The rows of each matrix lie in a flat space through zero, up to rounding. After each matrix: how many dimensions does the smallest such space have?
(in the rows, 128 means zero)

[[109 140 134 106 102 167 128 105 132 140 150 132 126 152 104 122 121 146
  123]
 [140 114 134 135 162 103 118 144 105 120 118 120 105 101 141 137 149 140
  123]
 [134 134 132 109 115 134 135 120 149 137 119 134 144 141 129 130 140 112
  156]
 [106 135 109 160 109 139 133 126 126 120 150 129 138 138 117 112  77 128
   90]
 [102 162 115 109  50 184 153  91 184 148 149 148 183 192 100 107  82  98
  144]
 [167 103 134 139 184  67 121 162 114 115  86 119 114  82 168 147 173 113
  151]
 [128 118 135 133 153 121 115 136  99 122 133 120  99 108 128 133 140 154
  109]
 [105 144 120 126  91 162 136 108 143 135 151 135 144 158 106 114  94 128
  115]
 [132 105 149 126 184 114  99 143  64 119 136 110  60  85 128 144 167 189
   97]
 [140 120 137 120 148 115 122 135 119 127 117 124 115 114 137 137 153 133
  138]
 [150 118 119 150 149  86 133 151 136 117  99 127 142 108 156 133 133  97
  143]
 [132 120 134 129 148 119 120 135 110 124 127 122 109 112 131 134 142 143
  121]
 [126 105 144 138 183 114  99 144  60 115 142 109  60  84 126 140 153 191
   83]
 [152 101 141 138 192  82 108 158  85 114 108 112  84  77 152 147 172 151
  122]
 [104 141 129 117 100 168 128 106 128 137 156 131 126 152 101 119 108 148
  111]
 [122 137 130 112 107 147 133 114 144 137 133 134 140 147 119 125 126 124
  140]
 [121 149 140  77  82 173 140  94 167 153 133 142 153 172 108 126 141 118
  169]
 [146 140 112 128  98 113 154 128 189 133  97 143 191 151 148 124 118  58
  179]
 [123 123 156  90 144 151 109 115  97 138 143 121  83 122 111 140 169 179
  125]]

3

[[203 159 127 118 145 106 124 118  88  77 152 127 114 144 124 143 123 169
  128]
 [159 152 148 148 110 122 117 137 122 137 120 147 114 123 126 144 171 130
  127]
 [127 148 167 109 150 110 162 139  90 114 130 160 156 141 125 123 135 140
  121]
 [118 148 109 125 150 112 143 109  96 115 165  97 123 121 112 140 117 148
  128]
 [145 110 150 150 162 115 153 141 114 136 124 134 147 142 157 126 103 152
  135]
 [106 122 110 112 115 148 108 127 134 134 120 117 130 112 118 128 127 106
  115]
 [124 117 162 143 153 108 193 140 142 145 112 138 157 163 133 132  96 147
  142]
 [118 137 139 109 141 127 140 135  98 121 129 131 151 130 118 130 124 130
  115]
 [ 88 122  90  96 114 134 142  98 195 129 125 117 109 119 114 118  97 100
  130]
 [ 77 137 114 115 136 134 145 121 129 156 126 113 137  96 116 138 119 105
  109]
 [152 120 130 165 124 120 112 129 125 126 144 123 110 138 143 125 145 147
  150]
 [127 147 160  97 134 117 138 131 117 113 123 189 132 117 146 104 153 118
  118]
 [114 114 156 123 147 130 157 151 109 137 110 132 172 151 125 129 107 133
  122]
 [144 123 141 121 142 112 163 130 119  96 138 117 151 184 107 128  97 162
  146]
 [124 126 125 112 157 118 133 118 114 116 143 146 125 107 159 108 114 130
  122]
 [143 144 123 140 126 128 132 130 118 138 125 104 129 128 108 159 127 136
  121]
 [123 171 135 117 103 127  96 124  97 119 145 153 107  97 114 127 199 113
  116]
 [169 130 140 148 152 106 147 130 100 105 147 118 133 162 130 136 113 172
  145]
 [128 127 121 128 135 115 142 115 130 109 150 118 122 146 122 121 116 145
  145]]

8

[[199 125 167 129 113 154  92 160 160  46 137 166 183 160 151 125 139 160
  146]
 [125  98 101 135 144 122 139 101 127 136 115 128 108  99 102 110 143 135
  112]
 [167 101 102 138 157 134 141  84 164 102 122 134 124 139 111 130 151 160
  117]
 [129 135 138 126 119 131 122 142 125 123 132 130 137 134 136 131 125 124
  134]
 [113 144 157 119 129 119 116 140 123 135 126 136 130 115 139 113 106 127
  122]
 [154 122 134 131 119 139 117 140 136  99 131 140 147 139 132 129 138 137
  136]
 [ 92 139 141 122 116 117 122 149 100 155 125 124 120 103 131 115 111 107
  126]
 [160 101  84 142 140 140 149  94 149 112 129 120 123 149 109 149 162 142
  130]
 [160 127 164 125 123 136 100 149 143  84 127 157 157 128 141 109 124 149
  130]
 [ 46 136 102 123 135  99 155 112  84 214 118  94  76  84 110 121 109  90
  111]
 [137 115 122 132 126 131 125 129 127 118 125 133 131 121 121 121 138 131
  128]
 [166 128 134 130 136 140 124 120 157  94 133 138 145 157 136 139 135 150
  133]
 [183 108 124 137 130 147 120 123 157  76 131 145 152 151 127 133 152 155
  135]
 [160  99 139 134 115 139 103 149 128  84 121 157 151 107 122  99 145 143
  129]
 [151 102 111 136 139 132 131 109 141 110 121 136 127 122 113 120 147 144
  122]
 [125 110 130 131 113 129 115 149 109 121 121 139 133  99 120 105 136 122
  128]
 [139 143 151 125 106 138 111 162 124 109 138 135 152 145 147 136 124 122
  145]
 [160 135 160 124 127 137 107 142 149  90 131 150 155 143 144 122 122 148
  132]
 [146 112 117 134 122 136 126 130 130 111 128 133 135 129 122 128 145 132
  133]]

4

[[ 66 149 154 166 109 119 126 117 125 125 107 119 151 153 119  63 117  83
  137]
 [149 106 127  98 139 116 159 117 107 139 134 143 117 123 164 134 138 152
  163]
 [154 127 124 131 107 143 165 154 111  90  92 139 112 120  72 158 125 110
   75]
 [166  98 131  96 106 137 166 118 106 136 145 123 124 112 142 146 152 165
  151]
 [109 139 107 106 136 103 140 115 110 163 124 113 130 114 159 138  89 132
  132]
 [119 116 143 137 103 145 130 107 127 130 146 107 147 132 133  89 156 132
  159]
 [126 159 165 166 140 130  45 186 187 132 195 160 138 136  78 170 126 159
   93]
 [117 117 154 118 115 107 186 127  87 135 129 151 130 129 137 110 128 136
  160]
 [125 107 111 106 110 127 187  87  87 123  77 105 124 129 161  92 132 102
  153]
 [125 139  90 136 163 130 132 135 123 108 105 134 115 115 109 132 109 104
  102]
 [107 134  92 145 124 146 195 129  77 105 126 117 137  85  67 100 114 109
  114]
 [119 143 139 123 113 107 160 151 105 134 117 143 125 121 105 155  95 126
  100]
 [151 117 112 124 130 147 138 130 124 115 137 125 123 111 111 139 142 139
  123]
 [153 123 120 112 114 132 136 129 129 115  85 121 111 134 128 156 124 114
   97]
 [119 164  72 142 159 133  78 137 161 109  67 105 111 128 106 157  81  72
   46]
 [ 63 134 158 146 138  89 170 110  92 132 100 155 139 156 157  47 115  89
  181]
 [117 138 125 152  89 156 126 128 132 109 114  95 142 124  81 115 130 102
   93]
 [ 83 152 110 165 132 132 159 136 102 104 109 126 139 114  72  89 102  84
  104]
 [137 163  75 151 132 159  93 160 153 102 114 100 123  97  46 181  93 104
   26]]

7

[[215 170 124  65 111 124 168 105 126 141 164 121 177 185  45 105 182 102
  155]
 [170  75  83 117  66 158 137 148 194 147 200 104 121 121 119 126 227  99
   80]
 [124  83 103 112  99 118 129  96 154 148 149 146 112 130 116 177 147  72
  141]
 [ 65 117 112 124 157  60 158  86 159 174 162 105 169 134 129 109 147 136
  130]
 [111  66  99 157 103 173 154 113 115  74 115 108 138 167 122 171 188  54
  164]
 [124 158 118  60 173  51 165 128 210 133 155 154 175 140  99  47 125  86
  158]
 [168 137 129 158 154 165 136 167  70  84 149 129 173 140 112 103 122 127
  118]
 [105 148  96  86 113 128 167  73 163 145 106 129 167  98 217 167 149 124
  204]
 [126 194 154 159 115 210  70 163 147 128 160 183 114 162 143 220  91 119
   60]
 [141 147 148 174  74 133  84 145 128  80 124 124 171 171 129 154 129 120
  152]
 [164 200 149 162 115 155 149 106 160 124  99  75  86 131  94 163  72 176
  192]
 [121 104 146 105 108 154 129 129 183 124  75 127 153 127 124 104 181  98
  119]
 [177 121 112 169 138 175 173 167 114 171  86 153 243 103  83 127 138 125
  156]
 [185 121 130 134 167 140 140  98 162 171 131 127 103 105 144 147 156 155
  103]
 [ 45 119 116 129 122  99 112 217 143 129  94 124  83 144 169 103 135 132
  158]
 [105 126 177 109 171  47 103 167 220 154 163 104 127 147 103  46 129 131
  116]
 [182 227 147 147 188 125 122 149  91 129  72 181 138 156 135 129  84 187
  136]
 [102  99  72 136  54  86 127 124 119 120 176  98 125 155 132 131 187 126
  128]
 [155  80 141 130 164 158 118 204  60 152 192 119 156 103 158 116 136 128
  126]]

15

[[161 110 134 106 137 128 136 122 154 109 146 102 124 148 151 169 122 143
  142]
 [110 148 128 146 138 113 117 153 196 170 167 127 155  99 133 143 123 158
  147]
 [134 128 159 119 132 139 105 133 155  96 104 126  90 138 133 124 109 156
  118]
 [106 146 119 167 117 127 115 130 161 154 129 100 116 135 105 119  88 116
  134]
 [137 138 132 117 120 202 119 117 173 117 157 125 101 160 114 132 158 132
   89]
 [128 113 139 127 202 127 115 195 165  95 143 122 149 119 188 138 109  99
  139]
 [136 117 105 115 119 115 190 156 102  96 107 144 125 125 102 140  97 116
  132]
 [122 153 133 130 117 195 156 180 123 101 121 108  75 118  98 126 119 146
  120]
 [154 196 155 161 173 165 102 123 178  57 151 147  85 140  98  86  93 129
  115]
 [109 170  96 154 117  95  96 101  57 189  92 148 148 122 101  85 125 100
  105]
 [146 167 104 129 157 143 107 121 151  92 181 116 118 118 143 130 118 140
  127]
 [102 127 126 100 125 122 144 108 147 148 116 203 115 141 177  95 139  88
  112]
 [124 155  90 116 101 149 125  75  85 148 118 115 186 154 121 101 154 138
   80]
 [148  99 138 135 160 119 125 118 140 122 118 141 154 152 179 121 112 128
  143]
 [151 133 133 105 114 188 102  98  98 101 143 177 121 179 225 144 206 107
   66]
 [169 143 124 119 132 138 140 126  86  85 130  95 101 121 144 159 130 155
  128]
 [122 123 109  88 158 109  97 119  93 125 118 139 154 112 206 130 234 144
   83]
 [143 158 156 116 132  99 116 146 129 100 140  88 138 128 107 155 144 160
  170]
 [142 147 118 134  89 139 132 120 115 105 127 112  80 143  66 128  83 170
  166]]

17

[[139 118 146 126 125  89 132 144 147 109 145 141 131 116 115 120 149 132
  163]
 [118 120 127 127 146 118 118 118 126 142 117 173 158 106 177 129 166 131
  121]
 [146 127 235 114  98  87  89 166 142 182 114 155 133 111 173 131 155 150
  120]
 [126 127 114 116 118 134 131 132 175  95 141 122 158 143 136 136 124 109
   93]
 [125 146  98 118 123 128 108  92 104  58 140 114 114 160 106  80 106  87
  121]
 [ 89 118  87 134 128 132 104 121 126 114 138 134 117 154  92 107 124 124
  123]
 [132 118  89 131 108 104 122 136 190 145 157 113 172 135 142 120 107  89
  164]
 [144 118 166 132  92 121 136 173 127 152 127 107 122 104 170 121 124 134
  142]
 [147 126 142 175 104 126 190 127 129 163 155 113 141 130 153 129 112  90
  154]
 [109 142 182  95  58 114 145 152 163 126 124 141 149 107 138 145  81 111
  123]
 [145 117 114 141 140 138 157 127 155 124 147 120 164 112 125 160 148 135
  140]
 [141 173 155 122 114 134 113 107 113 141 120 147 117 102 142 127 143 123
  118]
 [131 158 133 158 114 117 172 122 141 149 164 117 133 151 100  91 153 109
  185]
 [116 106 111 143 160 154 135 104 130 107 112 102 151 147 130 141 123 145
  111]
 [115 177 173 136 106  92 142 170 153 138 125 142 100 130  84 113 140 143
  162]
 [120 129 131 136  80 107 120 121 129 145 160 127  91 141 113 111 106 137
  145]
 [149 166 155 124 106 124 107 124 112  81 148 143 153 123 140 106 164 105
  109]
 [132 131 150 109  87 124  89 134  90 111 135 123 109 145 143 137 105 187
   88]
 [163 121 120  93 121 123 164 142 154 123 140 118 185 111 162 145 109  88
  146]]

16

[[164  93 154 141 138 147 121 106 106 129 119 126 107 116 143 129 122 125
  124]
 [ 93 158 112 112 122 116 141 175 177 112 176 153 116 134 111 125 108  83
  119]
 [154 112 161 135 132 134 119 111  71 111 119 126 110 130 117 113 123 136
  148]
 [141 112 135 166  99 152 133 120  77 138 159 111 100 125 139 118 131 111
  101]
 [138 122 132  99 217 149  91 119 109  96 160 145 117 101 170 105 105  89
  113]
 [147 116 134 152 149  81 152 146 194 114  99 145 105 103  92 136 144 141
  129]
 [121 141 119 133  91 152 113 117 190 163  66  81 109 165 176 188  67  96
  118]
 [106 175 111 120 119 146 117  84  46 130  96 100 126 184 130 100 107 159
  149]
 [106 177  71  77 109 194 190  46 223 181 144 185 170 151 146 112  82  94
  188]
 [129 112 111 138  96 114 163 130 181 151 131 149 127 123 104 130 157 142
  131]
 [119 176 119 159 160  99  66  96 144 131  62 113 112 130 133 171 135 127
  144]
 [126 153 126 111 145 145  81 100 185 149 113 184 113 142 138 173 114 115
  121]
 [107 116 110 100 117 105 109 126 170 127 112 113 118 138 127 125 130  94
  197]
 [116 134 130 125 101 103 165 184 151 123 130 142 138 145  91 135 134 172
   85]
 [143 111 117 139 170  92 176 130 146 104 133 138 127  91 100  82 157 146
  142]
 [129 125 113 118 105 136 188 100 112 130 171 173 125 135  82  64 146 141
  169]
 [122 108 123 131 105 144  67 107  82 157 135 114 130 134 157 146 166 129
  128]
 [125  83 136 111  89 141  96 159  94 142 127 115  94 172 146 141 129 151
   74]
 [124 119 148 101 113 129 118 149 188 131 144 121 197  85 142 169 128  74
  190]]

11

[[151 146 158  97 196 172 128 111 134 153 119 126 117 118 136 130 141  86
   98]
 [146 123 110  79 132  63 130 122 112 105 138 163 131 140 130 111 175 112
  147]
 [158 110 137 106 164 122 119 114 129 134 117 135 144 103 146 139 143 116
  128]
 [ 97  79 106 181  22 138 155 181 138  98 168 146 161 180 100  96  84 167
  144]
 [196 132 164  22 168 150  96 114 143 120 109 140 140 130 126 165 162 104
   96]
 [172  63 122 138 150 218 151 144 119 151 140 110 180 103 124 172 126 178
  128]
 [128 130 119 155  96 151 129 149 129 125 139 118 131 143 114 135 111 155
  125]
 [111 122 114 181 114 144 149 145 122 136 147 125 129 136 124 109 111 137
  133]
 [134 112 129 138 143 119 129 122 128 133 125 133 138 112 142 124 128 122
  134]
 [153 105 134  98 120 151 125 136 133 120 130 132 150 134 120 147 131 142
  123]
 [119 138 117 168 109 140 139 147 125 130 146 127 122 147 119 110 115 133
  125]
 [126 163 135 146 140 110 118 125 133 132 127 132 105 134 136 106 125  97
  116]
 [117 131 144 161 140 180 131 129 138 150 122 105 126 117 130 136  98 130
  112]
 [118 140 103 180 130 103 143 136 112 134 147 134 117 131 134  99 132 124
  141]
 [136 130 146 100 126 124 114 124 142 120 119 136 130 134 129 128 125 111
  117]
 [130 111 139  96 165 172 135 109 124 147 110 106 136  99 128 166 137 143
  126]
 [141 175 143  84 162 126 111 111 128 131 115 125  98 132 125 137 151 101
  107]
 [ 86 112 116 167 104 178 155 137 122 142 133  97 130 124 111 143 101 172
  137]
 [ 98 147 128 144  96 128 125 133 134 123 125 116 112 141 117 126 107 137
  126]]

7

[[147 114 149 151 116 144 159 137  97 120 132 122  52 114 117 112 126 111
  189]
 [114 164 121 173 144 143 120 101  85  86 128 145 147 110 158 152 134 157
  135]
 [149 121 167 126 139 126 117 133 140 121 131 136 171 141 126 119 149 146
  103]
 [151 173 126 145 120  77 166 122 138 141 134  85  99 116 102  89 152  71
  177]
 [116 144 139 120 156 139 115 128 108 108 132 154 124 125 138 145 118 126
  130]
 [144 143 126  77 139 156 119 130 155 121 115 120 149 126 118 102 135 102
  126]
 [159 120 117 166 115 119 183 131 136 118 145 103 127 126 108 136 105 124
  138]
 [137 101 133 122 128 130 131 164 124 146 141 124  95 126 141 118 129 138
  143]
 [ 97  85 140 138 108 155 136 124 142 141 135 142 110 117 153 115 133 164
  132]
 [120  86 121 141 108 121 118 146 141 184 117 139  96 127 125 157 126 159
  132]
 [132 128 131 134 132 115 145 141 135 117 172 122 124 125 126 128 113  96
  116]
 [122 145 136  85 154 120 103 124 142 139 122 171 151 135 121 142 122  87
  102]
 [ 52 147 171  99 124 149 127  95 110  96 124 151 110 109 198  38 168 106
  152]
 [114 110 141 116 125 126 126 126 117 127 125 135 109 141 129 114 123 132
  129]
 [117 158 126 102 138 118 108 141 153 125 126 121 198 129 160 123 142 117
   82]
 [112 152 119  89 145 102 136 118 115 157 128 142  38 114 123  71 143  69
  203]
 [126 134 149 152 118 135 105 129 133 126 113 122 168 123 142 143 157 160
  108]
 [111 157 146  71 126 102 124 138 164 159  96  87 106 132 117  69 160  95
  161]
 [189 135 103 177 130 126 138 143 132 132 116 102 152 129  82 203 108 161
  127]]

13

[[195 123 140 118 130 194 146 174 148  49 128  58 152  73 150 172 139 135
   79]
 [123 205 117 186 135 134 129 151  90 136 177 169 126  90  73  54 120  91
  174]
 [140 117 137 126 129 144 127 125 140 121 121 107 136 125 138 146 114 129
  115]
 [118 186 126 182 134 131 120 132 106 150 161 160 130 109  85  70  99  90
  171]
 [130 135 129 134 126 134 129 140 138 116 130 122 135 126 134 124 123 120
  138]
 [194 134 144 131 134 171 125 181 158  39 125  63 150  78 131 160 133  99
   84]
 [146 129 127 120 129 125 126 152 133  93 127 117 126 114 125 134 151 119
  111]
 [174 151 125 132 140 181 152 145  85 105 155 112 126  60 102 133 153 151
   85]
 [148  90 140 106 138 158 133  85 111 155 113 104 124 119 130 177 117 168
   71]
 [ 49 136 121 150 116  39  93 105 155 181 117 190 118 211 125  74  99  80
  213]
 [128 177 121 161 130 125 127 155 113 117 156 150 127 105  97  82 132  97
  158]
 [ 58 169 107 160 122  63 117 112 104 190 150 212 108 168  96  48 125 103
  210]
 [152 126 136 130 135 150 126 126 124 118 127 108 131 107 119 145 121 128
   99]
 [ 73  90 125 109 126  78 114  60 119 211 105 168 107 191 131 133 112 152
  139]
 [150  73 138  85 134 131 125 102 130 125  97  96 119 131 141 191 143 161
   60]
 [172  54 146  70 124 160 134 133 177  74  82  48 145 133 191 223 138 163
   57]
 [139 120 114  99 123 133 151 153 117  99 132 125 121 112 143 138 181 160
  112]
 [135  91 129  90 120  99 119 151 168  80  97 103 128 152 161 163 160 124
  108]
 [ 79 174 115 171 138  84 111  85  71 213 158 210  99 139  60  57 112 108
  172]]

5

[[ 69  99 114 122 142 148 131 161 128 134 116 149 150 193 104  98 151 144
  168]
 [ 99 128 132 165 153 120 106 117 142 129 128 107  72 116 112 144  88  96
  106]
 [114 132 147 111 140 151 138 105 142 114 123 138 121 112 107 166 106 117
  146]
 [122 165 111  80 152 102 134 122  86 111 133 128  86  98 130 133 116 136
   89]
 [142 153 140 152  43 118 126 138 125 129  96 132 103 151 126 118 123 115
  105]
 [148 120 151 102 118  82 173 103  91 142 114 135 166 104 108 143 104 111
  120]
 [131 106 138 134 126 173  90 139 129 104 136 153 144 160 142 134 119 134
  159]
 [161 117 105 122 138 103 139 164 157 111 158  69 100 124 163  92 171 147
  104]
 [128 142 142  86 125  91 129 157  85 114 116 106  97  94 140 112 155 110
   98]
 [134 129 114 111 129 142 104 111 114  75 148 153 152 115 130 124 121 182
   96]
 [116 128 123 133  96 114 136 158 116 148 102 117 140 146 131  78 164 135
  130]
 [149 107 138 128 132 135 153  69 106 153 117  97 148  74  95 131 101 125
  126]
 [150  72 121  86 103 166 144 100  97 152 140 148 181 139  92 124 126 168
  120]
 [193 116 112  98 151 104 160 124  94 115 146  74 139  30 129 145  92 118
  144]
 [104 112 107 130 126 108 142 163 140 130 131  95  92 129  97 117 147 123
  109]
 [ 98 144 166 133 118 143 134  92 112 124  78 131 124 145 117 110 111 115
  149]
 [151  88 106 116 123 104 119 171 155 121 164 101 126  92 147 111 100 156
   89]
 [144  96 117 136 115 111 134 147 110 182 135 125 168 118 123 115 156 122
  126]
 [168 106 146  89 105 120 159 104  98  96 130 126 120 144 109 149  89 126
  116]]

14

[[119 125  63 142 162 126 102 161 110 190 104 144 154 131 106 155 127 133
   97]
 [125  34  77 150 180 155  89 159 167 139 155 194 104 102  94 103 147 117
  226]
 [ 63  77  62 130 141 160 129 174  91 168 137 154 154  56  97  60 111 117
  134]
 [142 150 130 140 113 142 142 121 115 129 114 111 141 138 128 154 134 131
   69]
 [162 180 141 113 134  85 138  86 127 108 145 102 145 149 173 162 139 145
   94]
 [126 155 160 142  85 175 132 136 100 125  90 126 135 155 117 137 110 118
   71]
 [102  89 129 142 138 132 106 165 148 146 117 134  89 126  95 123 116 125
  178]
 [161 159 174 121  86 136 165  90 136  91 118 104 130 146 142 140 145 123
   97]
 [110 167  91 115 127 100 148 136  93 174 103  95 168 116 128 139 122 137
   60]
 [190 139 168 129 108 125 146  91 174  97 112 120 109 171 130 169 166 122
  139]
 [104 155 137 114 145  90 117 118 103 112 173 108 131 112 172 114  98 149
  121]
 [144 194 154 111 102 126 134 104  95 120 108 123 161 165 157 142 114 128
   72]
 [154 104 154 141 145 135  89 130 168 109 131 161  87 168 123 148 132 125
  195]
 [131 102  56 138 149 155 126 146 116 171 112 165 168 109 101 125 149 118
  109]
 [106  94  97 128 173 117  95 142 128 130 172 157 123 101 138 101 117 135
  179]
 [155 103  60 154 162 137 123 140 139 169 114 142 148 125 101 170 165 131
   99]
 [127 147 111 134 139 110 116 145 122 166  98 114 132 149 117 165 123 136
   99]
 [133 117 117 131 145 118 125 123 137 122 149 128 125 118 135 131 136 134
  139]
 [ 97 226 134  69  94  71 178  97  60 139 121  72 195 109 179  99  99 139
   42]]

7
